The rows of a group lie close to one hidden flat surface of 6 dimensions, which may be shifted away from zero. Surfaces can cross.
In the rows, 128 means zero.
Some rows, each with its group after it:
[151 125 102 137 154 148 148 107 145 130  79 141 111 140 116 147 198] | q_607
[159 114  72  55 164 104 138 149 131 106 119 120  94 138 123 129 163] | q_508
[131 126 101 104 127 145 147 127 136 113 131 122 109 140 121 143 133] | q_508
[118 115 144  95 177 103 115 129 137 151 129 130  86 105  92 112 145] | q_729
[193 165  51 138 112 139 121 117 129  99  92 108 138 175 159 103 175] | q_607
[111 175 107 146  94 151 129  99 149 133 134 131 110 162 153 136  88] | q_508
[ 98 122 148  95 161 145 124 113 141 161 166 107 101  93  90  99 107] | q_729
[ 89 104 147 136 107 147 131 100 183 126 142 144  78 148  87 145 128] | q_607
[159 169 123 183 125  97  91  98 146 138  66 166 115 156 150 122 164] | q_607
[112  82 126 116 135 122 150 155 130 103 125 128 115 150 119 166 146] | q_374
[122 163  91 155 145 167 143 103 140 149 103 108 108 161 137 139 159] | q_374
[115  92 101  82 103 167 161 128 141 100 150 120 123 136 124 130 112] | q_729
[ 95 157 120 126  95 154 140 120 132 129 160 110 120 149 142 144  76] | q_508
[105  73 195 134  91 100 109 135 144 102 161 158 133 103  86 133 110] | q_729
[110  96 114 105 151 154 171 169  99 118 150  88 148 125 125 146 135] | q_374
[170 188  80 149  96 147 106 114 118 119 130  89 153 158 164  81 120] | q_607
[124  82 147 151 104 162 140 118 130 122 128 136 161 107 108 120 137] | q_374
[144 178 158 215  83 145  84  79 138 151 119 136 159 122 128  90 122] | q_607
[129 188 136 171  96 201 114  63 143 164 150 109 152 108 113  79 100] | q_508
[108  50 123  77 138 151 167 135 145 112 128 135 114 120 112 134 135] | q_374
[123 123 183 189 146 115 118 104 140 155  80 176 126 111 105 155 176] | q_607
[194 190 100 188 102 100  85 120 105 118  87 128 172 151 177  97 154] | q_607
[ 93 163 139 206 131 188 154 126 136 150 138  93 120 160  97 188 171] | q_374
[131 155 140 136  93 115  82  86 168 133 143 150 100 133 115  92 102] | q_508
[135 162 129 143 123 153 104  84 140 166 128 119 132 111 122  73 114] | q_729
[143 144 101 129 117 146 137 105 154 116 108 142 103 155 127 147 151] | q_508
[124 122 154 106 159 123 118 139 116 151 149 111 127  89 101 102 122] | q_729
[ 52  97 142  67 151 176 149 107 171 159 190 101  69 107  75 111  77] | q_729
[116 172 127 125  91 100  84  91 170 137 144 143  77 156 136  97  76] | q_508
[125 122 113 141 144 137 158 170 108 114 125 102 135 155 127 178 166] | q_374
[113 149 127 105  99 114 105 131 129 130 170 111 122 134 151  93  56] | q_729
[122  89 122 109 146 173 169 162  90 120 150  86 173 101 119 134 131] | q_374

New rows. What belongs after each?
[107 163 166 173 113 132 101 100 139 160 137 135 126 117 122 111  97] | q_607
[153 186 121 155  92 121  70  63 168 147 116 150 100 142 129  67 112] | q_508
[105 151 136 166 110 158 124 103 145 152 137 115 123 145 124 121 117] | q_374
[141 160 103 132 122  96 109 138 121 126 122 119 117 158 161 119 119] | q_607
[117 126 115 119 124 150 136 126 130 128 143 106 120 138 119 131 126] | q_607
[135 158 124 109 105  91  91 124 139 122 151 124 105 139 137  96  89] | q_508
[166 128 114 113 125 111 111 129 126 111 123 134 133 121 119 109 150] | q_508
[109 111  86  67 118 168 163 130 135 112 159  99 116 141 139 122  88] | q_729
[145 115 166 132 103 136  86  82 167 126 141 149 115  93  65  78 142] | q_508
[ 90  71 155 110 112 110 140 163 129 104 161 128 126 132 120 148 100] | q_374
[ 88 125 150 144 104 136 122 129 134 135 159 110 129 132 127 118  79] | q_374
[ 99  87 168 115 114 115 115 126 154 121 158 146 101 112  89 126 112] | q_729
[155 129 129 138 147 148 122 101 134 141 104 137 134 102 105 103 168] | q_729
[116 142 154 151 100 168 108  73 157 154 145 133 131 105 105  85 101] | q_729
[ 75  66 150  83 100  98 146 157 162  89 171 150  75 148  95 186 103] | q_508
[161  81 133 161  98 121 115  81 178 106  56 199 127 143 128 121 181] | q_374
[119 117 120  98 123 130 127 109 160 121 145 136  88 136  99 122 124] | q_508
[148 159 105 110 147 204 143 107 106 157 156  74 165  85 111  79 120] | q_508
[138 172 109 183 123 180 129  79 145 154  96 123 134 149 130 111 157] | q_374
[151 120 137 150  99  54  96 152 132  90 108 160 126 165 148 143 141] | q_607
[168 124 110 152  81 114 110  98 160  92  86 178 132 159 148 122 154] | q_729
[146 136 131 183 122 165 137 115 122 129  99 123 162 134 123 134 167] | q_374
[149 150 148 191 107 155 111 101 127 135 113 136 160 118 118 113 151] | q_607
[140 107 148 117 172 119 120 127 128 140 117 138 118  94  86 114 170] | q_729
[100 159 157 134  75 113 108 157  98 118 202  96 164 123 153 118  30] | q_508
[106 127 148 146 101 205 166 122 117 128 173  97 171  97 101 143 103] | q_508
[122 111 100  97 140 176 167 103 163 124 124 132  92 139  98 153 159] | q_508
[ 98 124 154 147 110 114 128 182  91 117 175  91 162 132 136 144  90] | q_374
[118 162 141 194 118 169 132 128 115 144 135  95 151 140 121 146 141] | q_374
[ 82 196  96 171 175 225 182 128 128 175 146  49  99 169 102 183 164] | q_374
[134 167 162 181  54  93  53  61 189 127 125 183  97 151 123  91 100] | q_508
[180 173  82 114 137 146 129 144  64 133 134  76 191 107 171  72 114] | q_729
[144 130 122 111 107  58  90 155 118 101 135 141 126 147 158 109 101] | q_729
[133 125 175 166  69 125 115 150 102  95 170 128 197  99 118 133  97] | q_508
[160  93 166 194 112 102 120 125 139 101  66 193 149 131 105 175 218] | q_607
[125 104 131 154 130 215 161  84 144 147 116 123 155 102  96 113 154] | q_374
[114 137 154 150 137 118 119 122 130 153 120 138 125 120 123 134 129] | q_607
[170 119 124 122 123 120 114 115 144 108 114 147 128 119 104 114 166] | q_508
[ 84 149 147 169 108 186 126  73 170 169 146 119 103 140 107 114 100] | q_374
[ 94 135 164 148  50  47  81 126 170  94 151 179  87 174 144 153  69] | q_508
[138 152 110 149  96 140 141 130 127 105 118 132 144 153 155 163 127] | q_508
[152 145  90 100 136 119 123 132 126 116 128 119 112 143 138 115 133] | q_508
[181 162  85 123 134 101 105 117 121 121  92 135 130 145 164  99 150] | q_729
[150 131 134 146  97 119 100  92 166 111 113 168 109 136 106 119 149] | q_508
[138 157 145 144 127  82  73 109 139 149 119 145 106 124 130  88 121] | q_729
[103 138 162 159 144 165 131  92 149 172 125 138 116 110  96 132 134] | q_607
[167 113 145 140 120 143 127 150  84 108 139 111 202  83 122 105 141] | q_729
[ 76 143 123 108 109 156 143 101 170 136 163 125  77 157 117 142  80] | q_508
[ 95 130 159 153  77 141 121 100 169 118 149 156 108 144 112 152  98] | q_508
[ 78  76 128 115 151 142 181 176 132 103 146 109  95 158  90 209 166] | q_374
[ 76 132 156 143  75 141 125  98 179 125 163 151  88 155 114 151  69] | q_508
[184 162 133 208 139 147 114  89 122 149  56 158 162 119 132 127 205] | q_607
[111 146  91 138 156 178 159 113 139 152 114 101 106 161 126 145 153] | q_374
[118 146 159 161 118 173 128 135  87 148 176  82 191  90 116 104  88] | q_607
[ 65 154 136 139 128 136 138 155 124 144 180  80 103 160 123 158  88] | q_374
[124 119 142 120 117 144 123 119 129 127 148 124 141 109 110 108 115] | q_729
[159  96  99 123 141 110 145 168  98  97 104 122 159 139 150 144 166] | q_374
